There are 10 hidden switches. A switch that is on adds its own fixed numbers to the row, and there is some noise. The rows also spread widely along 15 directions, which tell nothing about the answers.
(in the rows, 128 means zero)
Known rows, each followed by its switches (1 for on, 0 for off):
[105 167 109 102 143 165  86 147 135 111 105 132 113 127 136 115 133 119
 107 138 163 100 114 149 197 136 109 159]
1 0 1 0 1 1 1 1 1 1
[139  91 127 110 106 146 117 142 133 142 111 128  91 141 155 123 136  99
  98 100 159 125 135 196 139 107 163 114]
0 1 0 1 1 1 1 1 0 0
[123 134 108 129 151 168 141 159 101 167 107 175  83 125  99  92  87  69
 152  83 162  64 143 165 155 105 119  86]
1 0 1 0 1 1 0 1 0 1
[144  99  91 132 114 133 116 128 129 130 123 130 159 114 110 136 157  95
 139 125 137  98 121 126 150 130 158 110]
0 0 1 0 0 0 1 0 0 0
[125 129 130 140  93  96 128 120 152 105 100  95 130 126 104 139 117  92
 154 126 118  93 106 111 120 126 113 123]
1 0 0 0 1 1 0 1 0 0
[140 157 149 135  56 138  94 156 162 102 114 123 136 121  60  96 105 105
 117 121 103 146 140 153 111 134  98  90]
0 1 0 0 1 0 1 0 0 1
[118 124 117 108 112 146 113 135 135 118 103 124 119 117 126 144 157 111
 114 121 154  77 115 130 163 157 122 146]
0 1 0 1 1 1 1 1 1 1
[215 150  30  86 129 152 147 143 155 105 118 116  91  87 138  83 157  28
 205 133 131  82 129 116 197 124 120 150]
1 0 1 1 1 1 1 1 1 1
[191  92  76 146 106  99 140 137 120 136 109 135 141 102 141 111 169  96
 154 124 133 149 114 174 136 115 141 113]
0 0 0 0 1 1 0 0 0 0
[173 133  89 132 120 132 100 148 143 123 122 113 135 128 121 117 143  90
 126 127 112 128 120 163 141 124 128 122]
0 0 0 1 0 1 0 1 1 0
[121 124 124 153 128 146  60 152 139 142 133 170 167  97 129 115 166 151
  83 128 159 102 108 154 199 101 129 102]
1 0 1 1 0 1 0 1 0 1
[112 181 141  99 140 176 131 133 149 116  98 174 115 114 118 119 109 169
 160 147 128  96 172  89 206 143  92  98]
0 1 0 1 1 0 0 0 1 0
[ 82 143  68  92 108 158 188 103 134 105  85 160 130 134 110  85 116 132
 139 161 141 115 125 137 190 114 206  66]
1 1 0 0 1 1 0 1 1 0
[175 111 125 105 134 114 146 137 118 116  82 124  83  95 124 129 155  76
 192 112 121  79 138 104 137 128  90 154]
0 1 1 1 0 0 1 0 0 0
[141 146 116 180 131 122 101 164 117 145 106 125 165  83 148 138 150 168
 110 135 119 127 116 176 176 190  96 157]
0 0 1 1 1 0 1 1 0 1
[148 139 120 109 161 150 108 166 112 137  93 192  84  91 115  97 139 133
 133 130 149 112 141 136 198  84  83 116]
1 0 1 1 1 0 0 1 0 0
[107 109  81 137 100 114  79 111 147 113 132 127 180 131  88 149 155 109
 112 149 161  94  76 102 135  96 160 104]
0 0 1 0 1 0 0 1 0 1
[164 136 138 120  93 104 117 133 147 113 108 136 102 111 124  93 132 107
 132 119 131  95 133 126 142  97 107  96]
0 1 0 0 0 1 1 0 1 0
[144 133  74 121 158 127  96 140 118 141 112 133 134 159  84 141 124 109
 127 152 151  70 114 105  96 132 123  96]
0 1 1 1 1 1 1 0 1 0
[111 109 129 140 101 133 113 122 143 126 119 123 139 137 131 142 130 106
 132 102 159  97 110 137 120 125 134 124]
0 0 0 1 1 0 0 0 0 1
[164 126 109  99 132 127  88 132 142 130 148 178  91 132 171 121 174 106
 135 125 201  60 125  80 125  93  81 105]
1 1 0 0 1 1 0 1 1 1
[127  71  89 135  91 101 151 102 140 127  98 129 119 131  91 179 149 133
 119 132  99 119  99 136  94 101 157  99]
0 0 1 1 0 0 0 0 0 0
[194 132 152 129  85 109  97 137 184 124  93 110  86 110 139 139 126 114
 152 119  83 138 143 160 160  79  82 124]
1 0 0 1 1 0 0 1 1 0
[131 120 113 100 162 151 138 163 104 137  99 127  97 131 117 111 143 105
 108 142 134  93 163 128 142 157 121 126]
1 0 1 1 1 0 0 0 1 1
[134 110 114 111  93 158 109 135 160 149 132 133 109 126 122 138 133 125
  74 130 127 104 161 155 177 120 165  80]
0 0 1 0 1 0 1 1 1 1
[151 143  85 151  86 116 109 144 146 114 146 135 118 107 139  93 143  93
 126 111 167  78  91 125 109 143 102 118]
0 1 1 1 1 1 1 1 0 1
[177 115  87 114  95 118  94 157 156 115 106  98 121 114  75 130 155  94
  80 151  90 130 116 165 145 118 127 120]
1 0 0 1 1 1 1 1 1 1
[155 123  54 112 115 116 134 113 158 104 130 102  94 143 114 141 124  71
 143 131 109 108  98 124 102  93 134 127]
0 0 1 1 0 0 0 1 0 1
[140 129  65 135 140 123 131  90 158 132 125 163 126 165 176 152 113 166
 151 138 142 146 104 155 123  66 150  93]
0 0 0 1 0 0 0 0 0 0
[190  61  94 105 155 149  71 168 110 164 141 126 110 141 125 148 180  56
  92 102 156 104 139 167 107 105 139 131]
0 0 1 1 0 0 1 0 0 1
[115 142  85 133 157 143 102 153 111 120 124 153 110 100 124 120 142 127
  86 124 146  95  92 152 188 121 107 153]
0 0 1 1 0 0 0 1 0 1

New rows, each followed by its switches (1 for on, 0 for off):
[146 141 136  99 120 129 114 140 172 103 123 117  88  91 113 117 137 102
 136 138 123  65 149  72 189 117  84 128]
1 0 1 1 1 1 0 0 0 1
[163 111  61 131 137 110 123 121 123 124 139 132 138 129 188  91 161  84
 150 124 188 106 100 136 131 106 164 124]
0 0 1 0 0 1 1 0 0 0
[126 133 141 119 136 143  96 136 138 131 125 142 121 123 133 139 127 105
 142 112 165  84 135 113 168 120 103 125]
0 0 0 0 1 1 0 1 0 0
[169 107  55 102 153 163 105 162 110 130 132 152 133  96 110 124 189  92
 121 140 149 103 125 130 186 139 130 138]
0 1 1 1 1 0 0 0 0 1
[ 86  83  77 157 118 131 157 140  77 153 100 152 163 102 113 130 173 123
  96 119 171  77  89 162 143 184 174 115]
1 0 1 0 1 1 1 1 0 1
[143 100 145 137 116 125 100 152 107 133  83 134 123 115 103 156 166 114
 118 100 128 113 115 160 115 146  88 154]
0 0 0 1 0 0 1 0 1 0
[133  98 112 127 122 120 145 117 117 141  74 161 123 103  95 137 135 108
 170 109 146 103 114 152 171  79 133 105]
0 0 0 0 1 1 0 0 0 1
[164 145  78 102 174 146 140 154 119 120 129 110 126 120 164 106 148  88
 143 140 138 107 147 132 163 173 130 153]
0 0 0 1 0 1 1 1 0 1
[148  97  78 165  91 108  74 127 157 127 147 118 132  94 123 157 154  94
  83 102 128  78  55 171 184  81 139 133]
1 0 1 0 0 1 0 1 0 0
[130 130 110 112 131 143  78 162 130 117 117 124 141 145 113  80 131 110
  78 156 147 155 134 162 148  99 169  98]
0 1 1 1 1 0 0 1 0 0
[165  99  87 153 130 132 133 161  93 159  89 126 157  79 143  90 170  89
 136 119 139 100 123 193 202 143 172 124]
0 1 1 1 1 0 0 1 1 1
[111 119 209 123  99 112 139 138 112 129  21 100 143 108  89  99 135  92
 177 119 110  96 159 146 144 137 137 110]
1 1 1 0 0 1 1 1 1 1
[176 114  83 126 104 117 134 165 107 122 107 147  99 105 102  70 151  48
 143 102 156 107 101 151  91 114 103 122]
1 0 0 1 1 0 1 1 0 1
[158 146 123 109 128 133 106 147 139 108 117 144 135 124 126 107 157 104
 158 138 132 139 141 118 124 124  89 119]
1 0 0 0 0 1 0 1 0 1
[114 139 119 106 188 122 126 168  72 106  48 122 120 102 100 118 154 135
 122 166 123 153 120 149 176 153  97 191]
0 0 1 1 1 0 0 1 0 0
[119 130 101 127 138 164 149 138 106 137  91 177 140 100 129 146 165 178
 138 137 122 127 139 155 167 178 119 127]
0 1 1 1 0 0 1 0 0 1
[130 118  66 121 144 135 165 143  94 119  99 139 109 100  95 126 157  76
 155 116 134  82 100 128 131 158 114 150]
0 0 1 1 0 1 0 1 0 1
[136  73 117 101 108 134  98 132 126 127 101 125 112 144 112 194 177 108
 102 118 145 143 111 166 108 128 124 150]
0 0 0 0 1 1 1 1 0 0
[ 93  98 139 108 120 137 129 111 117 122  84 159 108 105 130 163 167 133
 128 108 165  48 103 105 181 122 128 140]
0 1 0 1 0 0 1 1 1 0
[104 155 121 104  94 168 133 117 177 117 112 151  99 139  67 137  88 130
 132 124 117  89 146 112 155 110 117  74]
0 0 0 1 1 1 0 0 1 1
[113  93  96 133  75 127 166 134 135 121 142 134  61 105 121 114 128  94
  66  92 123  65 106 147 134 125 154 103]
0 1 1 1 0 0 0 1 0 0
[125 118 124 136  91 108 140 116 155 132 111 135 100 122 146 133 138 142
 116 130 135  89 128 129 135 122 120  95]
1 0 1 0 1 1 0 0 1 1
[150 102  80 100 122 129 157 108 137 132  94 128 162 116 127 143 161 118
 169 161 130 116 143 123 178 130 187  90]
0 1 0 0 1 1 1 1 0 1
[111 101  64 171 123 118 161 147  83 156 158 124 156 179 161  98 132  83
 100 107 194 102 105 164   7 203 169  90]
0 0 0 0 1 1 0 1 0 1
[125 167 110 144 155 165 106 167 116 129 111 128 150 115 101 163 132 128
 146 123 116 115 126 147 146 212  62 170]
0 0 0 1 1 1 0 1 0 1
[117 134 134 146 121  89 136 124 145 120 123 125 139 156 129 110 105 151
 114 153 121 102 137  89  69 124 128  67]
1 0 0 1 0 0 0 0 0 0
[128  96 106 127 134 121 126 108 137 138 113 142 157 129 143 167 165 133
 150 132 148  95 118 114 139 119 149 109]
0 0 0 1 0 1 0 1 0 1
[100 111  71 110 101 140 149  94 132  89 114 160 158 111 151 155 199 144
 149 141 158 142  83 117 154 144 146 151]
0 0 0 0 0 0 0 1 0 1
[133 115  98 145 134 144 114 139 125 157  84 133 123 106  77 169 118 107
 116 100  91  68  97 201 196 103 135 117]
1 1 0 1 0 1 0 1 1 1
[157 102 105 113 126 162 100 151 134 151 122 139  96 124 140 136 153  95
 112 111 143 106 142 162 169 115 134 123]
0 0 1 1 1 0 0 1 1 0
[138 132 108 139 129 164 112 164 120 144 126 141 143 108 111  99 137  74
 147 104 160  87 138 143 154 152 125 113]
0 0 1 1 1 1 0 1 0 1
[108 110 115 135 115 132 174 124 134 141 112  96 144 123 139 146 120 133
 116 136 113  73 151 129 159 198 184  99]
0 1 0 1 1 1 1 1 0 0
[159 138 129 135 120 127  75 132 145 113 133 134 129 108 170 133 153  91
 160  95 167  97 102 129 165 111  85 167]
0 0 0 0 0 0 1 1 0 0
[145 120 112 139 124 129 132 146 112 140 106 152  95 108 167  91 153  99
 133  96 164  97 117 172 141 118 117 129]
0 0 1 1 0 1 0 1 1 1
[168 100 149 126 111 125 122 125 159 171 103 133 145 137 171 143 151 154
 139 142 133 127 186 145 139 125 155  65]
0 0 0 1 1 1 1 1 1 1
[113 143  92 141 101 164  92 165 120 117 114 105 143 134 100 133 140  91
  86 106 140 111  87 198 125 194 123 162]
0 1 0 1 1 1 1 1 1 1
[102 119 100 107 123 133 146 103 134 109  74 110 168 129  82 148 142 105
 162 146 111  82 110 119 170 131 172 114]
1 1 0 0 0 1 0 0 1 1
[156 118 142 166 139 114  99 176  96 147 135 135 146 101 130 118 165  88
 130  94 157  70 124 122  94 179  67 137]
0 0 0 1 0 1 0 1 0 1
[148 122 121 141 129 147 109 144 139 152 119 131 128 120 122 157 140 130
 122 118 103  95 148 148 151 147 112 117]
0 0 1 1 0 0 0 0 1 1
[167 119  95 117 131 108 134 118 142 123 112 139 139 110 151 150 174 143
 153 153 125 107 125 111 144 132 122 116]
0 1 0 1 0 1 1 1 0 1
[150 108 116 133 122 135  69 141 134 126 100 137 166 137 164 116 176 110
 143 122 177 171 100 189 141  91 143 137]
1 0 0 1 1 1 0 1 0 0
[156 142  57 137 123 143 105 173 113 114 112 153 118  74  81  95 133 102
  89 120 126 127  80 194 211 115 115 148]
0 0 0 1 1 0 1 1 0 0
[113  84  68 147  76 162  74 118 156 142 183 149 125 141 116 181 142  78
  76  69 186  64  62 164 139 100 155 111]
0 0 0 0 1 1 0 1 0 0
[139 131  80 105 121 163 109 126 163 128 157 157 123 128 110 155 145 126
 112 141 122 109 142 114 161 120 129  88]
0 0 1 0 0 1 0 1 0 1
[107 119 153 157 147 138 120 141 104 158 107 174 155  87 136 140 157 172
 130 118 149  59 141 110 178 160 109 107]
0 1 1 1 0 0 0 0 0 1
[161 100 112 118 128 127  95 150 127 138 117 133 128 106 103 156 178 100
 116 128 126  92 127 132 141 130 106 125]
1 0 1 0 0 1 1 1 0 1
[ 99 110 179 157  46 126  75 123 180 126 140 110 162 145 131 142 144 128
  90 110 157  91 127 114  99 146 138  83]
0 0 0 1 1 1 0 1 1 0
[149 112  66 147 109 119 107 134 119 129 137 172 144  95  85 142 183 105
 131 122 156  41  80  72 110 145  95 110]
0 0 1 1 0 0 1 1 1 0
[124  98 112  98 120 169 129 121 140 138 108 154  81 141 109 182 141  95
 148  98 127 102 132 150 137 104 121 120]
1 0 1 0 0 1 0 1 0 0
[ 99  94 120 160 120 129 122 155  89 156 115 115 131 144 117 125 129  68
  90  83 173  56  99 171  98 167 147 121]
1 0 0 0 1 1 0 1 1 0
[112 138 117 121 123 140 100 126 125 113  96 133 161 128 119  98 153  82
 176 125 189  94 112 111 145 124 131 130]
0 0 1 0 1 1 0 0 1 1
[119 106 102 134 145 131 149 125 101 150 106 167 142 127 151 138 167 141
 141 125 163  88 125 125 128 150 138 104]
0 0 0 1 0 1 0 1 1 0
[121 147 142 160 134 111 124 145 120 126 106 127 110 110 150 124 118 123
 145  98 155  83 109 137 130 156  67 157]
0 0 0 1 1 1 0 0 0 1
[139 137 114 111  94 167 120 160 137 130 109 152 106 106  79  76 124  75
 124 116 126 106 152 153 175 111 132  83]
1 0 1 0 1 0 0 1 1 1
[190  97 118 111 186 144 106 147 117 182 121 133 139 157 188 172 170 124
 144 138 128 120 185 153 135 145 132 109]
1 0 0 0 0 1 0 1 1 0
[204 148  64 114 145 157 106 170 153 134 148 116 144 137 152 119 146 129
 101 166  80 169 164 182 153 164 143 103]
1 1 0 1 0 1 1 1 0 0
[132 117  85 112 134 144 110 148 121 119 133 136 121 121 129 107 151  79
 113 119 181  61 102 120 153 134 141 128]
1 1 0 1 1 1 1 1 0 0
[175 136 112 124 101  84  76 157 143  82 116  95 164  93 108 117 181 127
  95 180 108 156 111 114 148 150 103 148]
0 1 0 0 1 0 1 1 0 0
[162 109  86 115 116 108 119 138 138 101 118 107 139  90 130 105 174  91
 108 140 126 115 106 148 189 115 150 141]
1 0 0 0 0 1 1 0 0 1
[ 82 163 119 164 102 123 108 151 122  92 109 123 156  87  69  98 114 110
  99 112 136  70  68 129 162 164 107 144]
0 0 0 1 0 1 1 1 0 0
[147 145 100 136 121 127 173 122 159 134 132 134 125 108 167 146 129 181
 126 151  90 113 162 127 161 180 126  97]
0 0 0 1 0 1 1 1 0 1
[160  85 111 141 150 136  61 180  97 168 137 121 126 147 100 162 160  75
  86 105 155  84 121 159  78 150 107 125]
0 1 1 1 1 1 0 1 0 0
[122  98 107 132 138 134 158 130 114 145 113 129  84 122 158 135 127  91
 129  90 140  73 124 166 157 128 144 133]
1 0 1 0 0 1 0 0 0 0
[164 115  24  71 182 133 150 133  98  97 119  94 158 134 122 130 185  57
 158 171 138 105 117 101 140 175 168 163]
0 1 0 0 0 1 1 0 0 1
[150 112  97 134 113 188  96 126 143 172 162 208 120 147 198 173 175 148
 129  86 172 103 133 170 129 128 110  94]
1 1 0 0 0 0 0 1 1 1
[112 102 116 131 147 147  94 149 100 145  82 152 163 110  66 169 150 137
 109 133 129 110 109 156 181 125 136 122]
0 1 0 1 1 0 0 1 0 0
[132 141  91 111  99 145 151 132 149  99 126 154 105 105 146 113 157 144
 113 135 121 137 123 144 159 143 120 119]
0 1 0 1 0 1 0 1 0 1
[103  86  88 143  74 134 131  86 169 130 118 103 148 132  99 179 122  69
 169 102 134  30  83 104 142 105 190  98]
1 1 1 1 1 0 0 1 0 0
[129 150 135 105 143 128  93 142 143  90 108 103 128 128 132 121 160 106
 141 151 136  88 130  77 139 155  89 162]
1 0 1 1 0 1 0 0 1 0
[102 115 154 156  59  95  98 130 149  97  85  73 170 113 103  74 138  70
 125 122 152  98  94 134 133 119 174 116]
0 0 1 1 1 1 0 1 1 0
[112 118 111 107 128 150 148 124 137 119 121 120 100 121 112 138 123  81
 141 112 123  61 136 107 160 134 133 127]
1 0 1 0 0 0 0 0 0 1
[133 104 110 129 149 153 106 154  88 154 100 142 167 140  78 139 149  78
 137 113 140 100 133 148 122 144 145 107]
0 0 0 0 0 0 0 1 1 0
[115 157 140 128 125 136 114 156 142 104 128 123  87 130 126 115 103 121
  90 116 113 103 127 135 131 141  84 137]
1 0 0 1 0 0 0 1 0 0
[130 140 152 120 122 135 147 161 113 135 106 187  65 100 113  70 124 120
 109 102 150  78 154 130 141 113  81  83]
0 0 0 1 0 1 0 1 1 1
[117 112  96 165  99 114 136 115 158 131 139  98 157 125 169 167 142 151
  93 129 112  91 102 148 132 172 158 124]
1 0 0 1 0 0 1 1 0 1
[ 82  99 107 122 117 117 145 118 118 111  99  90 127 158 101 120 104  68
 114 114 160  92  97 147 115 118 187 121]
0 0 0 0 1 1 0 0 0 0
[204 126  98 139 130 125  55 149 155 149 144 183 168  85 154 145 194 183
 113 161 143 144 135 129 191 104  89 102]
0 0 0 1 1 0 1 1 0 1
[140 107 127 101  92 131 158 147 135  93  98 118  96  99 150  73 163  98
 109 124 117 142 138 167 162 124 150 134]
1 1 0 1 0 0 0 0 0 1
[139 133  92 162 101 122  56 142 163 113 163  92 143 137 129 120 125  83
  78 108 140  92  76 168 126 108 137 131]
0 1 1 1 0 1 0 0 0 1
[116 131 130 121 116 132 106 143 139 113 107 108 111 133  82 157 109 107
 104 125 106 122 122 144 141 131 108 138]
0 0 0 0 1 0 0 1 0 0
[152 130 119 104 122 147 165 162 112 130  80 146  91  92 112  92 158 101
 151 130 122 119 166 139 154 165 103 122]
0 0 1 1 1 1 0 1 1 1
[141 114 131 137 101 126 142 157 123 132 125 143 101 106 154  89 151 118
 108 116 143 120 148 150 127 151 112 112]
1 0 1 0 1 0 0 0 0 1
[129 147 139 142 102 124  91 120 184 121 132 130 138 136 163 144 115 182
 102 146 123 146 134 150 170 108 119 100]
1 0 0 0 1 1 0 0 0 0
[114 109  38 126 128 126 147 131 121  96 125  89 138  99 122 146 165 102
  85 141 127  87  67 152 191 174 166 177]
0 1 0 1 1 1 0 0 0 1
[106 103 147  85 116 132 147 134 112 103  72 162  98 104 105 133 173 131
 134 139 142 129 137 107 154 125 104 137]
1 0 0 0 1 0 0 1 0 0
[131 105 108 113 111 147 148 139 113 127 113 130 119 128 189  77 174  84
 125 117 163 115 140 169 142 142 179 118]
1 1 1 0 0 0 0 1 1 1
